There are 11 hidden switches. A switch that is on adds its own fixed numbers to the row, and there is some noise. The rows also spread widely along 16 directions, which tell nothing about the answers.
In the rows, zero is written as 128.
Known rows, each followed by its switches (1 for on, 0 for off):
[195 162 158 143  90 109 129 122 140 145 129 105 127 129 172 104 122 117
  94 161 150 127 103 161 123  84 116 146 126 118  85 132 176 154 116 161] -> 1 1 0 1 1 1 0 1 1 1 1
[110 148 197 130 109 131  46 141 128 119 154 113  78 181 113 187 124  58
  97 141 107 113  99 145  93  94 159 106 144 123 118 133 128 154  87 139] -> 1 0 0 1 0 0 0 0 1 0 1
[ 93  88  97 125 175 116 140 133 138 128 138 148 181 121  79 140 140 112
 138 159 103 170  68 153 128 111  89 133 133  98 118 108 159  91 161  61] -> 0 0 1 0 0 1 0 0 1 1 0
[150 131 145 146 101 125 142 114 128 156  89  93  90 142 171 156 138 118
 128 140 122 173 111 153 104  85 141 150 100 146 129 138 146 130 132 118] -> 1 0 1 1 1 0 0 1 0 0 1
[ 94 147 140 171 127  94 137 138 160 113 166 135  60 151  84 123 107  77
 133 104 126 116  92 139 115 139 163 135 146  95 109 174 123 163 163 162] -> 1 0 0 0 1 0 0 0 0 1 1
[ 83  96 148 186 164 108 102 215 145 195 150 131 141 161 140 102 147 104
 129 181  98 219  89 122 110 120 114 115  65 104  83 149 105  88 133  86] -> 0 0 0 0 0 0 0 0 1 0 1
[136  89 124 128 124 121 155 125 107 136 142 116 127 152 136 178 144 112
 121 149 115 148  58 175 114  66  98 143 122 130 110 119 185 125 119 118] -> 1 0 1 1 1 1 0 0 0 0 1
[138 170 172 106 137  92  58 152 173 168 119 108 155 120 168  86 200 143
  65 155 121 143 142 128 110  84 143 112  98 115 136 112 130 135  82 118] -> 0 0 1 0 0 0 0 0 0 0 0
[172 100 173 145 109 115 163 138 116 114 170 122 111 164 123 135 154 103
 141 113 157 121 107 162 114 112 136 111 124 135 123 154 149 151 111 144] -> 1 1 0 1 0 1 0 0 1 0 1
[103 124 130 130 105 145 104 167 133 116 135 112 102 166 120 115 166  93
 123  91 144 114  94 169  81 128 112 135 140 111 131 142 119 148 119  98] -> 0 1 1 0 1 0 0 0 0 0 0
[198 107 170 161  86 161 124 127 117 130 120 114 148 151 179  77 105 102
 137 117 144  90  99 118 159 128 154 136 148 138 112 138 128 134  96 170] -> 1 1 1 1 1 0 1 0 1 0 1
[112 178 168 165 147  31 144 137 135 139 170 145  71 151 108 123 143 131
  84 140 144  77  63 168  89  76 124 105 153  98  59 164 129 141  76 185] -> 1 0 1 1 1 0 0 0 0 0 1
[155  82 143 171 148 120 127 111 139 120 102 129 168 149 174  64 106 148
 189 150 129 139  65 117 187 108 121 168 137 151  99 148 181 106 108 146] -> 1 0 0 1 0 0 1 0 1 0 1
[129 135 107  98 133 103 174 120 101 126 119 118 118 117 116 152 152 162
 145 112 126 150 119 168 131  91 147 134  97 154 156 136 155 121 127 128] -> 1 0 1 0 0 0 0 0 0 0 1
[187 183 141  90 126 136  81 149 124 121 153 122 200  97 114 160 174 117
  95 177 152 137 164 138 123 143 139 121 143 137 141  89 122 123 122 119] -> 0 0 1 0 0 0 0 0 0 0 0
[126 103 127  83 167  93 141 124 142  93 177 140 135 139  76 144 169  84
 126 117 109 112  99 149 126  94 173 105 151 124 167 135 182 148 131 142] -> 1 0 0 0 0 1 0 1 1 1 1
[ 78 113 115 144 111 111 150 130  91 101 123 143  75 177  89 157  96 134
 164 100 134  97  39 195 107 102  99 145 158 123  94 163 152 125 107 123] -> 0 1 1 1 1 0 0 1 1 0 1
[162 145 117 140 145  86 150 115 163  94 172 129 130 126 104 123 145  77
 114 136 137 116  80 157 104 110 134 133 175 109 109 139 166 146 142 164] -> 1 1 1 0 1 0 0 0 1 0 1
[132 121 177 116 135  64 129 172 146 145 181 142 130 136  85 143 160 155
 110 132 120 133 144 116 145 118 175  70  92 114 141 140 114 117 104 146] -> 0 0 1 1 1 0 0 1 1 0 1
[191 114 136 142 131 128 170 153  94 123 174 123 144 157 150 138 136 126
 170 144 151 118  98 144 130 110 174 137 148 177 110 151 154 132 122 190] -> 0 0 1 1 0 0 1 1 1 0 1
[120 146 137 160 158  75 169 144 142 147 150 110 108 132 100 139 147 110
 111 138 119 170 107 160  91  95 122 108  98 102 104 136 133 127 147 113] -> 1 1 1 1 0 1 1 0 0 0 0
[ 94  83 160 168 133 147  83 201 186 130 188  84 148 172 116  97 111 123
 153 137 125 194 100  98 147 116 109 133  60 122  93 134 131 109 160 120] -> 1 0 1 1 0 0 0 0 0 0 1
[123 144 103 140 154 158 171 144 108 130 195 165 141 138 107 150 184 126
 207 136 152 130  95 152 106 151 176 164 135 173 103 154 144 111 156 135] -> 1 0 1 1 0 0 0 0 1 1 1
[125 194 130 114 108 132  82 139 148 155 143  79 149  98 102 174  67 140
  97 183  87 201 145 133 150  89 132 138  67 116  99  93 145 111 174 131] -> 1 0 1 1 0 1 0 0 1 0 1
[136  65 185 141 117 155 156 109 128 119 175 165 143 163 102 167 206 126
 168 106 153 105  94 142 119 136 152 119 144 144 133 136 125 124 121  99] -> 1 0 1 1 0 0 0 1 0 0 0
[167  88  86 137 128 151 146 145 154 121 135 120 160 125 152 122 146  66
 137 129 113 176 100 141 131 139 140 171 140 118 151 131 170 156 184 123] -> 0 0 0 0 1 0 0 0 0 0 0
[179 149 123 112 113 137 115 166 110 157 108 106 147 130 196  79 156 105
 115 112 128 120 142 147 122 109 191 142 117 138 159 144 137 164 102 154] -> 0 0 1 1 0 0 1 0 1 0 0
[117 166 113 157 158 130 194  90  80 157 131 152 142 110  93 174  83 152
 136 181 110 130  56 154 113  89 114 136 152 147  39 106 116  69 158 139] -> 0 0 1 1 0 1 0 1 0 1 0
[184 130 172 135  92 133 119  74 120 112 110 130 117 114 109 220  80  92
 136 141 101 156 151 118 166 137 194 130 149 133 166 116 150 159 164 138] -> 0 0 0 1 0 0 1 0 1 1 0
[ 95 169 135 122 132  87 110 125 137 147 177 166 123 115  78 175 129 126
  98 145  98 125  97 158 131 109 160 127 132  91 104 138 143 137 128 148] -> 1 0 1 0 0 0 0 0 1 0 1
[151 122 177 204 148  99 157 113 202 170 119 104 143 127 163  35 132 130
 130 152 123 168 100 114 129  95 125 128 101  97  68 148 118 109 166 118] -> 1 0 0 1 0 1 1 1 1 0 0
[121 193 114 121 183  84 144  89 147 148 105 135 105 106 138 103 177 104
 120 140 109 138 111 149  96  94 184 136 135 128 136 145 158 138 126 136] -> 1 0 0 1 0 1 0 0 0 1 1
[203 162 147 107 119  74 150 111 130 116 124 117  90 140 169 135 179 110
 117 122 153  93 131 160  94  87 189 138 166 161 159 151 178 187  98 179] -> 0 0 1 1 1 0 0 1 1 1 0
[154 135 136 120 147 125  67 184 182  98 164  70 152 151 125  72 135  31
  80 123 130 131 130 127 102 109 137 113 136  92 146 121 140 169 138 139] -> 1 0 1 1 0 1 0 0 0 0 0

New rows. What belongs after each?
[105 118 192 129 121 130  97  74 157 113  97 128 116 135 114  89  98 138
 128  94 104  97 102  99 174 104 168 109 130 120 141 129 123 123 106 140] -> 1 0 0 1 0 0 0 0 0 1 1
[145 169 132 127 126 111 107 101 101 144  65  68 116 121 139 183  62  82
  51 186  86 185  81 172  87  36  77 116 121 110 100  83 153 111 119 112] -> 0 1 1 1 0 1 0 0 0 0 1
[155 142 122 130 145 112 139  83 147 114 121 121 120 124 126 143 151  53
 114 141 108 121  83 166  99  99 150 137 179 101 133 133 170 150 142 123] -> 1 0 0 1 1 1 1 0 1 0 1
[131 151 157 156 146  94 175 141 104 157 135 148  98 140 104 119 192 103
 149 113 145 109 139 146  92 156 187  86 132 112 136 169  67 113 109 102] -> 1 0 1 1 1 1 1 0 1 0 1
[110 127 115 154 190  82 107 153 152 145  97 119 135 117 106 134 109  40
 108 167  76 210 115 123 109 121 156 104 119  73 155 129 135 116 157  81] -> 0 0 1 1 0 0 1 0 1 1 1
[ 63 151  83 133 145 115 121 121 109 163  67 129 138 111 107 122  59 158
 118 158  85 168  70 162 143  88  87 161 111  99  87 117 140  90 151  88] -> 0 0 1 0 0 1 0 1 0 1 0
[149 158 167 176 144 119 161 130 133 127 140 125  99 150 127  99 180  85
 153 125 166 128 111 153  67 137 150 108 137 138 101 163  94 117 121 118] -> 1 1 0 1 0 0 0 0 1 0 1
[120 116 188 171 110 100 132 142 113 181 147 183 108 137 103 174 157 111
 130 120 118 141 138 136 131 167 199  95 115  80 140 166  84 137 119 105] -> 0 0 1 1 0 0 1 0 1 0 1
[128 120 136 139 150 122 159  69 132 150  84 148  91 134 137 166 193  88
 162 113  91 147 117 131 106 131 229 130 146 140 181 152 132 128 135 104] -> 1 0 1 1 1 0 1 1 0 0 1
[122 152  97 110 168  80 171 134 113 165 118 121 112 133 145 138 205 157
 168 141 113 184 124 173  99  90 176 142  84 169 149 153 176 116 119 114] -> 1 1 1 0 0 1 1 1 1 0 1
[162 167 198 148 167  97 112 155 159  85 152  73 129 163 107 100 195 146
 179 156 195 132 153 120  86 118 118  95 125 188 110 132  98  89 108 106] -> 1 0 1 1 0 0 1 0 1 0 0
[167 150 195 143 133 105  97 122 108 140 159 173 141 152 121 161 200 104
 132 164 165  94 127 145 104 154 167 105 178 126 120 144 112 132  67 119] -> 0 0 1 1 0 1 0 0 1 0 1
[163 168 116  94 119 118 159 145 153 141 164 109 145 103 133 116 174 181
 130 119 129 150 151 130 139 110 185 131  78 158 141 129 152 130 145 171] -> 0 1 1 1 1 0 0 1 0 0 1
[ 87 146 141 161 119  63 156 131 103 172 135 185  76 139 107 137 125 143
 118 116 113  94  77 164 122 125 160 121 144  86  93 179 104 132  96 150] -> 0 0 1 0 1 0 0 0 1 0 1
[168 157 170 156 132  97 116 144 157 142 147 137 167 111 101 114 126 139
 128 174 140 153 152  98 159 158 152 106 113 113 106 129  96  93 135 130] -> 1 0 1 1 1 0 0 1 1 0 1
[ 68 173 120 159 135 121 145 130 164 124 136  92  78 127  83 134 105 112
 122 127 119 167  83 168  80  87  95 146 105 108  78 134 122 123 199 102] -> 1 0 0 0 0 0 0 0 0 1 0
[132 129 164 141 182  91 101 136 110 151 140 159 157 157 133 123 173 124
 131 173 118 132  96 113 125 122 154  97 142 145 111 127 131  95  56 134] -> 0 1 1 1 0 1 0 0 0 0 1
[160 138 115 118 162 126 144 134 173  88 160  72 122 153 144  93 181  85
 152 112 131 142 106 154  81  86 156 142 143 160 137 137 185 161 155 149] -> 0 1 0 1 0 1 1 0 1 0 0
[133 126 157 177  90  98 156 166 142 146 106  73 105 131 107 124  62 148
 116 137 133 194 120 150 127 101  80 103  64  87  92 137 103 101 165  99] -> 0 1 1 1 1 0 1 1 1 0 1
[ 91 159 138 149 116 122  83 147 150 152 134 121  96 155 139 131 137 150
 161 134 124 167 120 138 131 127 164 172  96 143 110 161 141 138 135 133] -> 1 0 1 0 0 0 0 1 0 0 1
[155 161 136 105  94 155 167 145  69 188  88  79 149  94 145 115 112 142
  81 127 115 142 148 155 126  86 140  94  64 122 133 106  75  94 130 114] -> 1 0 1 0 0 1 1 0 0 0 1
[165 146 170 161 106 126 142 148 121 165  88  87 120 153 194  64 134 195
 163 136 146 139 131 117 134 100 143 134  88 185  93 144 106  93  96 145] -> 0 1 1 1 1 0 1 1 1 0 0
[137 197 101 163 111 119 109 140  91 172 111 164 114 122 161 149 113 112
 153 156 133 154 120 169 131 161 175 191 132 122 103 171 144 152 124 146] -> 1 0 1 1 0 0 0 0 1 0 1
[126 165 112 113  95 113  63 135 155  96  71  91 117 121 120 134  92 136
 147 123 131 200 158 156 158 143 124 171 101 116 174 140 173 158 154 100] -> 0 1 0 0 0 0 0 1 0 0 1
[124 104 136 169 142 121 140 148 146 116 140  88 130 162 115 114  74 157
 187 144 134 184 101 113 154 113 115 145 100 158  92 142 137  97 165 139] -> 0 0 1 1 0 1 0 1 0 0 1
[155 201 158 124  78 133  43 157 147 122 146  81 105 150 126 175 130  81
 105 157 153 163 156 175  88 124 131 152 118 114 122 132 158 176 132 115] -> 1 1 1 1 0 1 0 1 1 0 1
[115 187 146 130 157 136  92 112 148 155 130 129 120 149 158  81 168 131
 141 145  92 109 108 102 119 112 195 135 132 172  95 130 128 108  89 163] -> 1 1 0 1 1 1 0 0 1 0 0
[138 206 131 109  92 110  92 181 153 111 135  38  79 131 130 121  96 125
  93 111 123 158 157 149 115  90 147 123  79 128 136 136 144 168 147 172] -> 0 1 0 1 1 0 1 0 0 0 1
[119 119 129 176 159  98 164 135 142 137 146 132 111 139  97 132 120  98
 148 146 123 161  93 125 116 134 137 124 132 108 105 146 124 112 164 121] -> 0 0 1 1 1 1 0 0 0 1 1
[161 159 185 164 106  97  77  85 170 125  69  85 118 124 154  99  51 138
 126 164 114 172 133 102 175 101 130 142 115 133 111 127 136 119 130 149] -> 1 0 0 0 0 0 0 0 1 0 1
[ 79 168 124 126 147 103  81 150 124 121 139 139 124 136  85 135  98 120
 106 123  98 113  91 144 134 118 143 118 141  96 111 127 132 133 109 142] -> 0 1 1 1 0 0 1 0 0 0 0
[153 182 124 101 120 121  65 142  86 111  93 123 100 166 176 138 207  82
 134 142 179 111 112 210  64 122 123 171 178 150 151 152 189 184  56 103] -> 0 1 0 0 0 1 0 0 0 1 1
[125 131  86 152 120 115 157 131 114 138  84 116 105 132 134 105  84 124
 166  97 117 159 126 152 148 145 166 171 128 116 150 168 134 152 173 130] -> 0 0 1 0 0 1 1 1 0 0 0
[ 55 192 122 155 153 120 116 184 127 151 161 135  79 153 109  76 129 145
 164 113 129 120 106 131 109 142 178 140 110 142  85 178  90 120 135 161] -> 0 0 0 0 0 0 0 0 0 1 1
[139 188 128 132 114 111 161 129  80 124  97  83  67 148 130 122  93 135
 155 122 143 124 129 169 101  98 153 132 121 172 114 162 108 122 124 156] -> 1 0 0 0 0 1 0 1 1 0 1
[175 113 105 153 160  68 156 185 112  82 175 125 109 176 116 142 174  54
 177 133 193 144 105 194  77 147 123 146 173 127 145 185 177 178 125 127] -> 0 0 1 1 0 1 0 0 1 0 1
[155 147  93  78 120 131 176 133 122 115 114 103 156  86 101 121 131 127
  99 112 129 120 124 168 116  91 128 116 120 117 154 106 135 120 161 111] -> 0 0 1 1 1 0 0 1 1 1 0
[ 76  98 112 101 136 122 123 113 173 117 160 128 121 144 102 154 173 141
 152 118 103 143  65 165 120  78 123 161 121 116 131 128 206 136 149  92] -> 0 0 1 1 1 1 0 0 1 1 1
[148 115 142 156 141 131 130  93 142 142  86 121 139 124 165  99 115 110
 139 135 110 147  87 121 142 103 159 148 141 125 130 132 153 127 135 130] -> 0 0 1 1 0 0 1 0 0 1 1
[119 160  60 164 119 149 128 164  87 104 136 154 137 141 127 123 104 105
 196 128 166 117  70 210 130 168 103 218 172 119  82 173 169 158 150 123] -> 1 0 0 1 0 0 1 0 1 0 0
[141 127 106 128 152 156 158  96  98 118  91 137 118 143 159  80 132  82
 144  97 102  84  65 128 116 116 188 129 179 160 139 140 128 117  95 173] -> 0 1 0 1 1 0 0 0 0 0 1
[109 175 182 188 113 101 119  96 142 167  97 112  79 142 127 131  82 156
 129 172 112 154 104 122 131 107 125 134 113 126  57 142  95  92 134 134] -> 1 0 0 0 1 1 0 1 0 0 1
[122 126 134 157 133 132 113 173 129 125 162 112 123 158 108 128 100  92
 146 135 131 153 116 124 132 137 137 140 113 125 111 138 132 140 153 134] -> 1 0 1 1 0 1 0 0 0 1 0
[ 95 118  95 102 162 114 118 119 160  88 142 118 139 136  92 160 176 124
 172 132 127 169  81 179 109  93 110 162 125 134 146 131 204 125 147  80] -> 1 0 1 1 0 0 0 0 1 0 1
[105 198 121  93 110  90 115 168  97 158 112  58  60 147 129 166 104 143
  82 140  96 165 129 170  92  49 137 115  62 151 120 125 140 125 107 151] -> 1 1 1 0 1 1 0 1 0 0 1
[140 182 123 141 128 164  51 133 106 117  74  89 144 145 151 140 103 114
 188 193 156 180 128 144 124 139 101 185 130 170 110 119 149  98 125  74] -> 1 0 1 1 0 1 0 0 1 1 1
[180  81 179 106 149 112 109 126 129 101 119  68 128 172 163 126 153  73
 111 142 131 134 103 127 110  48 131  99 129 163 166 109 181 139  79 135] -> 1 0 1 1 0 1 0 0 0 1 1
[198  90 190 142  99 107  84 129 155 110 120 115 136 152 155 166 179  70
 111 148 156 167 139 147 119 130 118 131 145 115 170 131 162 180 116  93] -> 0 0 0 0 0 0 0 0 0 0 0
[194 162  83 114 108 139 170 139  85  87 123  64  93 155 159 136 114  53
 122 129 158 113  77 215  61  68 106 160 167 160 115 141 188 167 131 166] -> 1 1 0 1 1 1 0 1 1 0 1
[186 159 200 171 116 110 114 101 186 140 137  71 120 138 156 125  95 139
 117 175 119 161 129  94 128  76 157 127 128 159  80 118 123 122 160 179] -> 0 0 1 0 0 0 1 1 1 0 0
[144 128 165 110 107 182  99 117  91 155 155 143 158 145 145 191 184  97
 105 158 118 111  93 160 104 101 139 131 140 142 110 100 142 131  96 110] -> 1 0 0 1 0 1 0 0 0 0 0
[112 113 117 110 173 118 110  94 140  93 147 135 136 155  95 198 163 109
 163 159  96 147  76 150 120  99 146 152 178 157 134 117 196 132 144 118] -> 0 0 0 0 0 1 1 1 0 0 0
[232 134 150 173 144  80 161 153 121 147 109 104 128 140 208  78 138  83
 126 160 165 154 128 131 104 103 154 135 135 158 123 153 148 153 111 170] -> 0 0 1 1 0 0 0 0 1 1 0
[121 108 213 176 137  91 138 140 117 191 136 159 113 155 128 129 141 124
 104 158 101 136  99 113 117 108 167  66 110 117  91 149  67  91  89 132] -> 0 0 0 0 0 0 0 1 1 0 1
[130 104 140 117 140  61 161 115 135 129 129 110 114 139 119 145 114 177
 128 130 109 158  97 149 152  56 131 121  98 131 132 136 182 129 120 152] -> 0 0 1 1 0 1 0 1 0 0 1
[120 194  87 149 127  88  76 137 159 115  76 125 109 119 121 131 144  99
 156 142 160 190 148 185 108 173 122 200 139  94 154 165 160 171 164  68] -> 1 0 1 0 0 0 0 1 0 0 0
[122 165 115 116 108 140 139  92 129 164  92  97 142  72 115 182  97 110
  61 151  77 181  99 175 116  61 118 130  92  75 120  89 144 116 176  94] -> 1 0 1 1 0 0 1 0 0 0 1
[117 161 133 126 138  97 115 127 118 160 116 163 115 126 146 141 184 141
 131 135 127 147 111 159 114 122 166 145 117 126 137 146 163 144  91 122] -> 0 1 1 1 0 0 0 0 0 1 1
[207 120 164 150  96 118 117 101 151  97 118 121 169 140 160  73 143 167
 176 135 205 112 128 140 177 149 115 178 158 142 123 151 167 147 115 139] -> 1 0 1 0 0 1 0 1 0 0 1
[107 114 131 140  94 144 125 146 124 123 160 119  84 168 108 165 134  89
 140  88 119 124  95 165 109 130 156 141 134 103 134 154 146 167 142 126] -> 0 1 1 1 1 1 1 0 0 0 1
[145 136 178 204 123 105  98 133 122 174  97 149 105 162 170 111 132  99
 160 155 132 156 127 129 138 163 164 149 130 114 105 174 116 145 107 114] -> 1 0 0 1 0 1 1 0 1 0 0
[114 223 167 178 137  97  33 126 141 181  83 143  92 138 164 151 174  94
 130 184 130 173 147 142  94 160 179 159 133 107 115 160 118 145  96  91] -> 1 0 1 1 0 0 1 0 0 0 1
[214 104 122 102  92 201 141  79 122 112  86  91 183 110 174 120 164  52
 111 111 140 113 110 179 104  99 127 156 167 115 171 102 163 157 149  80] -> 1 0 1 1 0 1 1 0 1 0 0
[143 145 121 159 139 152 209  79 102 153 125 106 106 117 132 150  96  83
 119 135  89 138  70 152  98  76 163 123 138 133  88 126 119 114 176 159] -> 1 0 0 1 0 1 1 0 0 0 1
[107 163  97 112 141 143 156 147 119 139 162 131 142 118 115 105 145 150
 127 105 122 104  90 156 113 101 155 140 124 138 101 131 123 122 139 159] -> 0 0 1 1 0 0 0 0 0 0 0
[185 115 163 180 127 140 136 115 148 119 114 109 126 156 142 116 144  94
 206 130 154 176 156 110 126 177 186 137 138 155 148 159 120 128 160 110] -> 0 1 1 1 0 1 1 1 1 0 1
[148 105 118 126 131 148 133 168 158 126 150 114 180 114 123  92 149 115
 131 124 124 161 130 115 156 142 136 130  91 118 143 120 132 120 161 116] -> 1 0 0 1 1 0 0 0 0 0 0
[ 78 136 136 183 130  83 126 116 132 136  78 122  66 139  79 159  56 114
 160 120 103 201 131 134 139 155 142 131 104  86 137 163 100 125 168  87] -> 0 0 1 1 0 1 0 0 0 0 1
[ 77 184 152 126 145 115  82 119 140 120 152 151 116 131  72 147 114 134
 114 129  98 102 106 124 133 127 167 111 150 115 102 126 105 122 119 149] -> 0 0 0 1 0 0 0 0 0 0 0
[166 151 125  85 144 124 150 106 137 153 104  98 155 102 184  67 175 157
 124 113 106 118 124 132 140  62 198 131 101 163 159 127 162 123 103 163] -> 1 0 1 1 0 0 1 0 1 0 1
[ 96  72 186 145 167 123  51 158 199 119 150  93 138 186 129  84 149  83
 136 124  89 147  97  83 133  93 155 104 111 124 138 128 142 123 112 114] -> 1 0 1 1 0 0 1 0 1 0 0
[ 89 109  52 136 191  42 188 143 124 107 109 118 105 127  76 155  91 121
 166 131  79 196  88 154 144 101 129 138 113 124 148 147 176 107 169 118] -> 1 0 1 0 1 0 1 0 1 0 0
[ 72 111 181 147 119 136  54 145 198 149 147 125  87 181 127 108 202  63
 116 112 106 132 101 134  80 131 157 120 132  80 135 156 114 154 122  73] -> 0 0 0 0 1 1 0 0 1 0 1
[139  98 153 139 141 112 148 162 105  78 139 101 117 152  64 152 107 104
 167 111 152 141 142 124 139 145 134  93 123 145 162 132 105 114 148 109] -> 1 0 1 0 0 0 1 0 0 1 0
[ 96 104 151 159 130 158  96 119  73 133 152 168 103 198 125 187 138  73
 176 148 122  90  40 163 105 128 149 159 195 144  92 150 152 133  93 117] -> 1 0 1 0 0 1 1 0 1 1 1
[127  73 163 147 130  66 162  91 142 150 109 141 104 142 125 153 117 153
 124 118  85 151  95 117 167  91 152 115 111 115 142 136 155 131 116 138] -> 0 0 1 1 1 1 0 0 0 0 0
[103 114 148 134 121 100 149 119 160 155 147 145 113 145 121 102 159 198
 160  99 112 123 122 113 164 127 181 139 103 139 127 156 128 127 133 145] -> 0 0 1 0 1 1 0 1 0 0 0
[105 161 132 146 131  81 160 129 146 158 100 115 108 100  93  73 101 133
  96  94 114 144 143 139 133 124 142 103  90  72 133 147  75 122 158 112] -> 1 0 1 0 0 1 0 0 0 0 0
[149 106 161 110 101 139 142 118 158 139 127  84 125 126 133 127 138 151
 130 112 117 162 143 111 149  96 156 121  76 138 160 115 141 126 155 119] -> 0 0 1 1 1 1 0 0 0 1 1
[105 117 172 151 165  84 133 120 149 156 147 151 138 120  91 148 157 116
 103 156  89 159  99 121 133 107 154  86 112  93 117 127 117 100 129 113] -> 1 0 0 0 0 0 1 0 0 0 1
[ 74  80 174 155  82 114  76 197 132 117 155  91  77 192  82 183  61 138
 142 121 115 176 111 124 155 120  99 117  74 113 120 142 118 126 134 113] -> 0 0 1 0 1 0 0 0 0 0 1
[192 118 146 127 137  95 158 156 152 157 175 108 174 103 113 141 132  88
  59 177  99 176 134 112 136 101 148  79 103  96 126 104 126 118 164 156] -> 0 0 0 0 1 1 0 1 0 0 1
[138 146 102 139 198  95 151 171 130 117 126 136 162 122 108  84 199  97
 164 155 162 139 112 149  90 150 128 115 149 121 135 144 120  92 125  79] -> 0 0 1 1 1 0 1 0 1 1 1
[156 139 159 101  93 105 124 149 134 134 125 107 137 116 110 154 168 133
  93 128 144 136 144 175 113 102 127 101 107  93 156 126 129 137 121  89] -> 0 0 1 1 1 0 1 1 1 0 1
[144 100 151 126  87 152 159 139  98  98 134  72  82 182 120 130 108 106
 156  87 145  90  99 160 110  92 139 121 139 154 133 149 120 134 130 141] -> 1 0 1 0 1 1 1 1 1 0 1
[158 137 113 131 136  76  99 109 153 136  83 116 127 125 158 162 165 114
 143 165 115 211 133 156 143 121 136 171 111 114 169 135 220 154 123  90] -> 1 1 1 1 1 1 1 0 0 0 1
[ 87 144 160 196 148  54 137 201 106 140 160 129  78 164  71 123  54 111
 122 149 127 123  85 134 128 119 115  88 113  87  61 164  91 104 114 153] -> 1 0 1 1 1 0 1 0 1 1 1
[160  98 140 146 144 107 197 145 136 162 157 144 155 123 148  91 182 167
 166 109 132 143 127 123 148 123 186 125  94 144 134 156 130 122 140 145] -> 0 0 1 1 0 0 1 0 1 0 0
[167 128 156 159 129 107 161  84 141 218 106 143 148 102 182 175 198 163
 146 194 100 227 134 134 129 108 172 153  84 138 122 128 155 106 154  86] -> 0 0 1 0 0 1 1 0 1 0 1
[133 195 177 162  97 119 180  81 112 143 109 116  51 130 123 146 115 137
 116 112 141 106 100 173  67  81 141 118 133 143  76 141  98 131 134 144] -> 0 1 0 1 0 0 0 0 1 1 0
[173 111 130 198 147  55 162 169 132 131 157 124 123 143 129 130 102  86
 126 170 144 166  87 140 134 126 110 134 140  98  93 160 150 138 143 163] -> 1 0 1 0 1 0 1 0 0 0 1
